The same things were measured in two ways. Each way mixes the same 9 hidden numbers, adds some noise and spreads widely along 6 directions of its own, which tell nothing about the thing.
Some things both ways: the first way, then the second way.
[-15.1   1.9   4.2  11.4 -23.6  10.4 -19.9  10.8  16.7  -7.4  -9.9  11.6
  -1.1 -12.0  16.3  -9.2  -3.9  -4.8  -4.8  -8.9   1.7  13.3  12.0]
[ -5.5  32.5  31.9  39.7  23.4 -10.5  30.4 -28.6 -10.9 -26.7   3.4 -10.2
   7.5 -10.2   7.4   5.9  -2.6  18.3 -15.4]

[-44.4  15.6   9.5 -70.8  23.0 -16.5  -5.9 -45.8   7.6  -5.2  -1.0 -17.1
  14.5   3.1 -21.5 -50.6  27.4  51.7  17.6 -25.0  -0.9  20.3  17.1]
[ 10.3  11.1  14.5  30.1  -0.6 -10.8  -1.7 -18.1 -12.4 -23.8 -12.6  -5.2
  -8.3 -16.6   8.8   8.6   7.5  17.1  12.5]

[  9.1 -22.8   3.0 -11.6  34.6 -16.6  15.8   0.1 -27.5   6.0   4.9   0.7
 -27.3  15.1   5.7 -28.4   4.6  11.8  -0.7 -13.1 -21.9 -13.8   7.3]
[ 16.9 -14.3   6.6 -15.9  16.7  -8.4 -48.4  31.8 -24.3   5.4 -19.1  31.9
   5.3   8.3   7.6 -30.0 -39.9   6.5  -4.8]

[-33.9   2.7  23.1 -14.1 -23.0   7.7 -18.3  11.9  36.1  18.1 -32.6  15.0
   5.4   3.1  32.9  16.0  23.5  -2.4  11.8  -1.0  33.9  34.2   3.4]
[ 20.1 -28.4  42.4  20.9 -32.4  13.5  18.1   2.7  -6.5   2.5   9.2   2.1
  -4.5  -7.9 -23.3  27.2  -9.7   0.4  27.8]

[-15.0  -6.3   5.6 -30.5   1.7   6.5  10.9  -2.6  -3.8 -13.2   1.8  -8.5
  44.2  -7.3  26.3  29.8  -2.5  14.0  13.2   6.7  24.7  16.6  -4.8]
[ 17.1 -14.7  -5.5   6.8   1.0  26.5 -34.6 -10.0  34.8  -2.4  16.9 -19.0
 -15.9  32.8   3.1  -3.4 -17.7 -16.0  33.2]

[-23.4  15.4 -15.0 -36.8 -15.4  -8.9   2.9  18.0  22.2 -26.4  14.2   3.4
  32.2  25.3 -32.9   0.7  25.9  40.6  26.3  21.0  28.1 -14.4  26.8]
[-14.3  32.9  -3.1  -2.5  12.8  29.8 -13.0  -2.8 -11.8 -11.8   3.5 -55.3
   1.6  26.5   5.9   1.6  -5.2  12.7 -16.8]

[-17.1  -1.8  18.7 -29.4  19.2 -21.7 -10.8   6.2 -18.9 -15.9  14.9  -7.5
 -13.7   5.0  13.9 -25.3  -0.7  23.7 -13.5 -15.6 -12.9  11.1  14.1]
[ -9.7   2.8  22.8 -18.8   9.6  -9.0  -8.0  46.7  -8.5  13.8   6.0  22.7
   3.2 -10.5  -1.0 -15.3 -16.3  22.1  -4.0]

[ 10.2  34.1 -26.5  36.7  11.5  39.7  20.9 -15.8  -4.7 -16.9   3.6   2.5
  13.3  20.1   5.7 -31.4 -44.5  14.1  48.7 -20.5 -14.5 -18.8  -9.7]
[ -1.4  -7.8  -5.2  18.0   5.1 -18.0  30.8  32.1  -1.0   2.0  -7.7 -38.3
 -23.7 -12.8  14.3  23.4 -13.7 -33.1   7.9]

[-19.9  -5.2   8.9  -2.4 -21.2   0.4   5.2  57.7   9.7  -1.0 -17.9 -10.9
 -13.4  11.2  10.7 -11.4  20.8 -27.6  36.7  27.0  17.3  12.7  -8.0]
[-16.1  -2.3 -21.9  17.9 -21.9 -11.3 -20.0  56.0  14.2 -12.4 -62.0   1.3
 -28.0  23.0  20.4   8.6  -6.4  20.4 -19.3]

[-31.8 -14.5  -7.2  16.6 -28.6   6.8 -17.2  -7.7  23.6  -9.9 -11.7  22.2
  27.5 -40.7 -14.7 -34.2  34.1  -0.6  27.9 -16.5   4.9   6.9   1.5]
[-29.4 -18.4  10.1  -5.0 -44.0  30.5  71.9 -14.7  -3.0  -4.2  -0.1 -29.7
 -27.5 -43.4  -7.2  44.1  41.4   7.0   5.6]

[-23.2 -25.4  44.3  -4.2   4.4 -12.4 -25.4  -6.0  -3.4  20.6   3.9  13.8
  -7.6   5.4  21.8  39.4   0.4  11.7 -16.3  32.6  17.4  -5.3  -7.0]
[  9.6   6.6 -32.4  11.6  16.1  15.7  12.7  -9.2 -17.4 -19.1 -16.0 -48.8
 -17.8 -13.3  37.0  12.8 -14.1 -15.1  -7.2]

[ -8.1 -13.2  12.9   9.8  14.2   3.2  13.9 -15.9 -18.3 -26.8  16.1 -23.6
  -5.6 -43.7  30.0 -47.7 -24.0 -23.9  30.8 -29.3 -29.5 -19.4 -34.7]
[ 32.5  12.9  38.2  14.9  38.0 -39.4  -0.9  26.8   5.6   8.2 -15.3   6.6
 -28.2   5.0  16.4 -36.9 -30.0 -12.2  -9.9]

[-24.3  14.7  38.2  14.1  16.0  -8.4  -0.9  44.7  -8.1   3.6   3.2 -22.3
 -17.2   7.7  13.9  -2.9  -5.9  11.0  33.5  34.6  10.0  12.1 -22.4]
[-10.6  -9.2 -12.1 -12.2 -21.8  -1.6 -18.6  24.3 -21.6   7.7   5.0 -25.6
  -2.6  10.1   1.2  10.7 -21.0  -5.2  -2.6]

[ 26.7  -5.8  -6.5  21.1   4.3  13.4  37.7  22.7 -20.3 -14.9   5.6  -8.1
   9.7  -1.1  39.5  17.5 -22.8 -42.2  12.2 -27.1  -8.6   3.4 -22.7]
[-13.1  16.5  47.9  29.1  14.4 -13.2  10.4 -16.6  33.9 -10.5 -13.4   8.6
 -17.7  27.3 -10.3  -7.5  24.1  10.3 -29.1]

[ -1.9  15.8 -19.4 -51.8   0.9  -7.9   9.3  15.2  22.8   4.9  -4.8  -9.7
  27.7  36.2 -28.8  18.2  22.5  42.2   1.5  18.3  28.4  21.5  31.5]
[  1.0  14.6  -8.9  53.7  19.3   1.7 -33.2 -22.3  14.5 -32.8 -19.1   7.3
  15.3  35.0   9.0   5.2  -5.1  13.3  -4.2]

[-27.5   6.0   7.2 -26.4 -20.0  14.5 -14.8 -14.9  31.4  -7.2 -28.4  22.3
  31.5 -20.5  22.9   8.1  19.6  11.8  21.4  -6.5  34.8  10.7   6.0]
[-37.0  -8.9  -4.6   0.3 -44.3  23.1  -3.3   4.4  27.3 -12.4  26.6 -29.2
 -15.9   8.2   2.7  38.9   3.7  23.6  25.4]

[ 27.3  -2.7 -24.2  18.4  21.3  12.5   6.7 -13.2 -29.4 -15.0   9.4  -7.8
  24.5 -23.0   2.8 -32.0 -28.6   8.7   4.1 -35.3 -31.9  18.3 -12.5]
[ -3.3  -5.4  -5.2  21.0  36.8 -11.1  13.3 -15.3  13.8 -11.4   8.1  11.5
 -16.6 -24.7  24.3  -0.2  18.4 -15.7   3.2]

[-15.6  13.3 -15.0 -52.3   6.1  -5.9  -8.0  26.3   8.9   1.1 -14.9 -12.1
 -10.9  37.1 -16.6 -34.0  10.4  57.2  -1.9  20.7   9.2  19.2  51.8]
[-35.6 -30.6 -35.4 -15.8 -31.6 -16.5 -31.6  24.7  -7.3  -5.6  -9.6   9.1
  33.3 -11.4  -1.6  23.4 -23.8  16.5  30.6]

[ 14.6   1.2 -11.2   3.0 -13.0   9.0 -19.9  56.4  11.2  -5.5 -17.1 -18.3
 -16.8 -14.6  22.2 -22.8 -26.3   6.8 -10.9  20.8  -0.7  24.6  17.2]
[ 13.1  17.4 -26.8   2.4  58.4 -11.0 -54.4  32.4 -10.3  10.3   7.6  28.9
  36.9  22.6  17.8 -56.9 -84.1   2.8   7.0]

[-32.1 -10.9   6.9  -5.1  23.5 -14.8  30.0 -32.8 -24.5  -9.7  43.8  15.6
 -10.6  57.7  -2.9 -13.8   2.9  30.2   3.4 -27.6 -22.0 -38.3  23.1]
[-23.7  -5.5 -52.2 -11.6 -27.6   2.5 -68.5   6.3 -14.8 -20.9  -6.6 -29.7
  20.5  22.9  20.0  27.3  -5.6  19.0  -5.6]

[ 19.8  18.4  -3.8 -40.1  11.4   5.2   5.7 -13.7  40.4  17.2 -17.1 -25.1
   8.2  -8.3  24.7  -1.2 -14.9  13.2   3.2 -23.0  12.4  22.4  -6.8]
[  7.9  -4.4   5.1  11.6   6.6  -8.6 -28.5   7.2   5.2  14.9  22.9  17.1
  33.0  17.9 -21.2 -17.0 -34.3  -3.6  28.1]

[ 31.4  15.9 -38.9  -5.3   9.5  30.4  14.8 -31.8  -1.6 -12.8 -18.2  -1.0
  25.1 -13.5   4.3 -27.5 -27.1   2.9   6.7 -44.9 -16.8   9.9   7.2]
[-21.7   4.4 -16.6   2.6  13.0 -10.0  -5.8 -34.8  18.0 -13.3  22.2 -16.3
   3.1  -6.0  10.4  -1.8   7.9  -5.4  17.5]

[  9.8  38.7  -5.2  -7.2  24.5  12.0   0.3 -40.3   8.7  -2.4  -3.5   4.4
  21.6   2.4 -34.3   0.3 -13.0  40.7  23.0  -1.1   6.7 -21.0   2.8]
[ 31.4   8.1  55.3  54.4  38.2 -26.5  54.2  27.2   6.4  -1.6  -4.8  -7.8
 -36.5  -7.8  11.5   6.3 -18.0 -29.9  -7.7]

[-13.3  -2.7  -4.4  -6.9  22.2  -7.7  15.1 -30.2   5.7   6.0  20.7 -12.0
  14.5   6.5 -12.8 -51.2  11.6  18.2  44.1 -38.3 -18.2   4.3 -26.9]
[ 17.8  26.6 -31.2  35.7  28.4  11.5  -9.0 -29.3 -36.3 -31.9 -29.0 -30.9
 -13.9  -7.3  32.7   6.0  23.0  -4.5 -23.8]

[ 21.9  -9.7 -12.0   1.7 -14.8  16.9  -1.1  13.5 -13.2  -8.8  -8.0 -11.4
  12.6  -4.4  15.6  17.2 -27.9 -31.8 -14.0   5.8  -3.4  20.3  -5.7]
[ 29.9  10.4   0.7 -20.1  45.9  19.3  -2.4 -15.9   9.1  19.0   3.1 -29.4
 -12.1   2.6   0.3 -48.2 -11.8 -22.6  20.7]

[  5.8  -9.8 -25.5 -50.4  -3.8   8.2   1.6 -58.3  18.6 -23.9   8.6   2.7
  21.2 -12.3   9.6 -30.8 -11.1   5.4   2.1 -46.3 -11.3 -30.2   6.4]
[-67.0  38.6  31.3 -12.0 -10.5   8.1   2.9   4.9  30.2 -15.3  15.9 -23.7
   3.8  -1.3 -19.5   9.8  35.0  60.5  15.0]

[  7.1 -12.7   8.9  23.6   7.2   6.5   6.7  30.4 -24.0  -2.8  20.4  -6.4
   2.1  15.3  50.5  23.9 -39.1  -0.7  -8.4   1.3  -6.2  17.1 -13.7]
[  4.6  13.2  -5.3  -6.2  30.4  38.6  15.2   1.1  -2.9  10.6  -0.9 -19.5
  -1.0   6.5  -4.7 -26.7 -17.2  -8.3   0.0]

Other things, the second way, with their names:
k409: [  9.3  40.3   2.6  59.7  42.6   1.3 -34.0   9.0  -0.4 -22.4 -37.6  33.0
  30.1  48.8   4.4 -29.8 -39.5  30.7 -30.4]
k708: [-24.3  10.2 -37.2   8.6  -2.3   6.3  32.0 -26.8  -6.0  -1.9 -14.5  -2.0
  28.0 -27.1  -4.7  -7.4   9.1  12.4   4.0]
k15: [-35.6 -49.9   1.4 -29.0 -43.5  28.0 -17.2  10.8   9.5  13.5  13.0  35.2
  33.0   1.9 -32.4  21.1   6.5  16.1  11.9]
k988: [-48.9  20.1  10.1   3.8   5.4 -15.3   8.5  13.9  24.1  -8.2  -7.9  -3.1
   2.3  -1.4   0.6  13.9  48.0  24.6 -29.1]
k894: [  8.1   9.4  13.2  17.2  25.0 -27.4  29.4 -44.4   8.9 -19.8 -25.7 -35.6
 -22.7  -6.9  22.2  -3.2  17.3 -21.9 -31.9]
k186: [-21.5 -22.4 -27.2 -11.1 -28.7  63.1 -30.9  34.7  48.9  14.9  10.5   7.4
   4.1  30.3 -22.3   2.5  -8.5  20.9  46.2]
k897: [ -6.6  -4.8  25.6 -23.0  23.2  -3.5  19.8  18.5   6.0  29.4  -5.4  20.1
   8.8 -10.9 -24.8 -32.4  -7.0  -3.5   3.6]
k328: [ -9.9 -19.2  19.9 -57.4 -10.9  42.1  20.9   9.7   1.8  19.1  18.0 -25.8
 -42.9 -25.6  -3.7  -8.7   9.4  -0.9  25.0]
k583: [ 20.0  -3.6  55.0  -7.2  31.9 -48.7 -78.5 -53.2  -1.8 -22.8  25.4   7.1
   1.2  12.7   4.5 -17.0  14.3  -2.2  11.1]
k983: [  6.5  -8.0  34.5  -3.1  -3.9  12.0  21.3  35.0  -3.3  13.3 -23.9  -4.8
  -1.6  -5.6 -26.6  -1.6 -15.4   8.4  17.0]
k927: [-66.1  -9.4 -52.7 -21.3 -33.3  14.6 -36.9  36.0  12.4  -9.8  -0.2   0.4
  16.1  -1.0  10.4  26.4  10.0  40.1   9.1]
k345: [-31.2  11.0 -21.3 -19.5   3.5  48.9 -40.8  22.9   0.3   9.5  23.1  11.2
  32.6  19.3 -20.0 -15.5 -17.8  36.6  21.8]
k338: [ -5.8 -10.1 -34.2 -17.6  -8.9  14.2   7.9 -43.9   1.3  -4.2   2.1 -34.4
  -2.2  -6.9   8.5  -9.0 -14.3 -11.8  14.6]
k311: [-12.5   8.6 -24.7  18.0  -2.8   9.9  15.6  -2.0  56.5   0.8 -31.5 -13.0
  -2.2  12.6  -7.7 -14.5  -1.3   9.9  27.8]
k79: [ -1.9  -2.3  21.0   5.7  13.1 -54.8  25.9  -7.1  -3.2 -12.3 -18.7 -24.7
 -19.7 -30.0  22.4   8.6   5.8 -16.2 -15.8]
k464: [-12.3  -2.0 -15.0  15.4   7.8   2.6  47.0 -13.8  43.9   1.9 -34.7  -9.7
 -36.6   3.1   9.5 -14.9  15.7 -16.6 -18.3]
k798: [ -4.3 -21.6  13.4  12.1 -30.6  23.9  28.8  23.4  12.6  10.8  21.8  -9.0
   9.4 -15.7 -22.5  33.4 -11.5   2.9  44.2]
k11: [-12.4  21.4  36.7 -21.4   1.4  44.1  32.6  12.1  23.5  26.5  14.8 -28.0
  11.8  -4.2 -50.5 -16.8   4.5  22.8  43.2]
k435: [-20.5  25.4   2.5   5.7  -6.0  44.3  48.6  23.8  21.4   8.6 -21.4 -45.5
 -18.6   7.2 -14.0   3.6  14.4  10.6  -1.5]
k925: [ -3.7  -2.5  -8.3  14.8  24.2 -20.1  -6.5  -7.1  15.2  -4.1   6.6  13.6
  18.7  -1.5   8.2  -9.5 -15.1  -4.8   4.5]
k737: [-28.3  19.3 -36.2  20.0  10.9  -6.3 -11.0 -63.3  36.9 -26.8 -29.1 -24.0
   9.0  25.7  10.0  -9.7  26.8   5.2 -19.5]
k591: [ -5.3 -22.4  12.2  13.0 -18.6   6.1 -19.2  62.2  -4.9  17.5  11.2  47.8
  25.5   7.1 -22.4   5.8 -49.4  22.8  32.7]
k346: [-54.9  24.5  16.8 -16.4 -19.0 -16.8  32.1  35.5  10.9 -15.9 -16.4 -39.2
 -29.1 -26.0   9.8  15.7   2.8  42.9  12.9]
k329: [ -8.8 -43.0  19.9 -45.5 -34.7  23.4 -42.9  19.0  32.4  12.0  23.6   5.9
 -17.0  -0.6 -24.0   2.3  -4.8  14.3  77.0]
k610: [ -9.6  -3.0 -15.4  10.3  29.0 -17.0  24.6 -12.8 -22.1   1.9  15.2 -16.3
  17.4 -21.5  16.9  12.5   6.4 -34.6 -27.8]
k376: [-30.9  14.0 -26.8   7.4 -34.8   6.7  -7.8 -36.5  32.0 -32.0  -4.4 -55.3
 -26.5  14.3  24.8  24.1  20.4  23.3   2.1]
k434: [-46.5   7.9 -44.5  17.7   8.0 -13.1 -23.1  -7.2   4.7 -29.3  -2.4  -7.7
  28.7   9.0  28.4  28.8  13.6  13.4 -39.0]
k244: [ 59.5  25.2  63.7   3.7  46.7  38.0   6.6 -13.1 -25.7  10.8  -1.4 -31.7
 -37.9  15.6  -9.6 -35.8   1.6 -19.8 -11.7]
k788: [  5.0  16.9 -41.4  12.2  44.2  -5.9   4.5   0.6 -42.2  -1.2 -13.6 -12.6
  26.3 -14.4  22.7  -7.9  -8.2 -20.6 -32.9]
k9: [-55.7   8.1  19.0 -19.1 -41.8  25.9   1.7  24.6  40.9  -7.6 -11.4   9.1
 -14.2  -3.6 -23.2   7.4  37.8  71.1  26.3]
k21: [ 25.8  13.6  56.8  27.4  33.3 -12.0  20.4  40.2 -23.8   7.5  -1.2   1.4
   2.6  -8.7  -7.9   1.6 -27.2  -1.3   0.6]
k876: [  2.3   8.0  23.4  23.0  44.9   8.1  50.0  43.2  -5.0  11.1  10.9  20.0
   3.4 -25.0   9.5  -1.8 -18.6  -6.6 -16.3]
k564: [-61.3  -1.5 -35.3  -8.7 -33.3  43.6  31.7  45.2  32.0   9.8 -24.9  18.0
  -0.5  -0.9  -8.7   3.0   8.4  46.4 -10.0]
k933: [-44.2  -9.0 -25.6   6.7 -21.0   1.2  -7.6 -19.7  49.9  -4.6   0.3 -12.3
   8.9  28.9  -6.4  12.6  21.5   1.0  -3.7]

Some of these things the first way, each followed by its name:
[ 16.7  -8.1   4.5 -26.7  19.2   8.3   1.8 -49.2   6.8  23.2 -30.1  17.5
  -0.5  -6.0  18.0  24.3  -2.7   6.9 -26.4 -22.1   6.0  -4.9  16.5]
k338
[ -9.6 -24.1 -23.0 -35.5  10.9  12.9   7.0 -28.8 -29.3 -18.6  -9.9   2.5
  27.9  -5.6  -0.2 -30.9   1.7  15.8  11.5  -8.1  -9.1   0.3  13.7]
k329
[ 42.0  22.4 -21.8   3.2   1.8  -2.7  -6.5   7.9  32.7  26.7  -6.4   2.7
 -13.2  30.3 -33.5   1.7  -2.6  10.9 -14.3  -9.1  -2.4   4.1  14.8]
k788
[  9.6 -10.6 -18.0 -16.2   0.8  -9.2  22.2  -3.3  21.1 -10.7  25.3  12.0
  13.0  10.5  20.9  -2.0   4.5  18.6  -1.6 -42.2  -2.2 -17.8  13.9]
k434
[-10.0 -23.5  22.1 -18.3 -14.7  -9.2 -25.7  -9.9   4.8   4.1  25.9 -13.2
   3.9   6.8   8.5  43.5 -27.4  -3.2 -41.9  33.1   5.4  -4.6   0.1]
k11
[-42.2  -6.7  27.1  -0.5  -3.7   6.4 -31.7  13.2 -29.6 -26.1  -1.2 -15.2
 -23.5 -16.7  11.1 -45.1 -24.9   5.6  14.2  42.7 -10.9  -9.0   0.4]
k346
[  1.7 -12.7 -18.5  16.9  -7.6  -8.7 -12.6  34.7 -11.5  -8.5  24.9  -3.2
   7.2  14.4 -35.8  -7.2  -4.5  28.0 -16.9  31.2  -9.8   5.1  25.6]
k345
[-13.2  -9.8 -12.3  49.1 -41.6   4.8 -10.4  24.1   7.6 -15.7  25.8   2.1
  21.1  -4.2 -62.8  11.8  -0.9  -9.7  13.7  52.5   4.9 -27.7   1.8]
k435
[ 18.5 -23.6   9.8  -4.8  -1.6 -10.3  14.9  26.6 -14.5   9.6   5.1 -22.7
  -1.4   3.9   3.6  56.1 -12.0 -30.8 -32.8  32.1   7.0   7.2  -0.4]
k737
[-47.5 -28.1  43.4  33.8 -23.6  -7.4 -39.0   2.4   9.2   9.2  28.1   1.0
   0.7 -16.5  15.5  26.4 -16.8   5.9 -18.4  40.2   7.2   0.9 -10.5]
k798
[-35.2  -6.4  26.4   9.2 -32.3  16.0 -11.8  -5.8  -7.6  -7.9 -26.5  25.4
   3.2   1.5  16.4  39.4   8.5 -40.0 -12.0   6.8  17.9   9.4  13.9]
k376
[ -9.4 -11.1  19.2 -51.3   9.0 -10.1  -1.0  -3.5  15.8  17.0  -0.1  -8.8
  -9.3  32.2  35.3  20.7  -3.6  15.4  -6.7   9.1  16.6  -0.2   0.7]
k983
[  2.0  13.1 -33.3  -8.9   7.1   2.9   2.1  -9.0  12.7 -37.3  31.9   9.8
  37.6  -8.4  20.1 -47.1 -14.6  57.5  15.7 -58.6 -14.1   4.7  16.7]
k876
[ -9.1 -13.9   0.7  -1.0  10.2  -2.8  29.7 -21.4 -30.6 -29.0  26.2   2.8
   8.3   4.5   7.8   0.8  -9.7  -8.1  -3.4 -26.8 -19.7 -25.2   9.9]
k894
[ 37.2 -11.2  -3.2 -34.8  34.9  -9.7  40.8 -59.8  11.9  12.8  18.1  -5.2
  25.6  -5.4   7.9  45.1 -11.1   9.4 -14.4 -34.0   2.6 -35.7 -10.0]
k933
[-12.9 -10.0   0.3  57.2 -45.1   8.9 -31.8  38.2  15.3  -4.4   7.2  12.7
 -16.7  -2.2 -23.6  -8.6  -8.8 -23.1   4.1  39.8  -3.4 -18.2   1.9]
k21
[ -5.8 -71.4  11.3  15.1  -1.1 -43.7  -0.2  23.4  -3.2   8.5  40.7   4.3
   2.2 -29.0 -20.9  16.2  30.2   9.2 -25.3  30.4  -3.1 -28.6   3.2]
k15
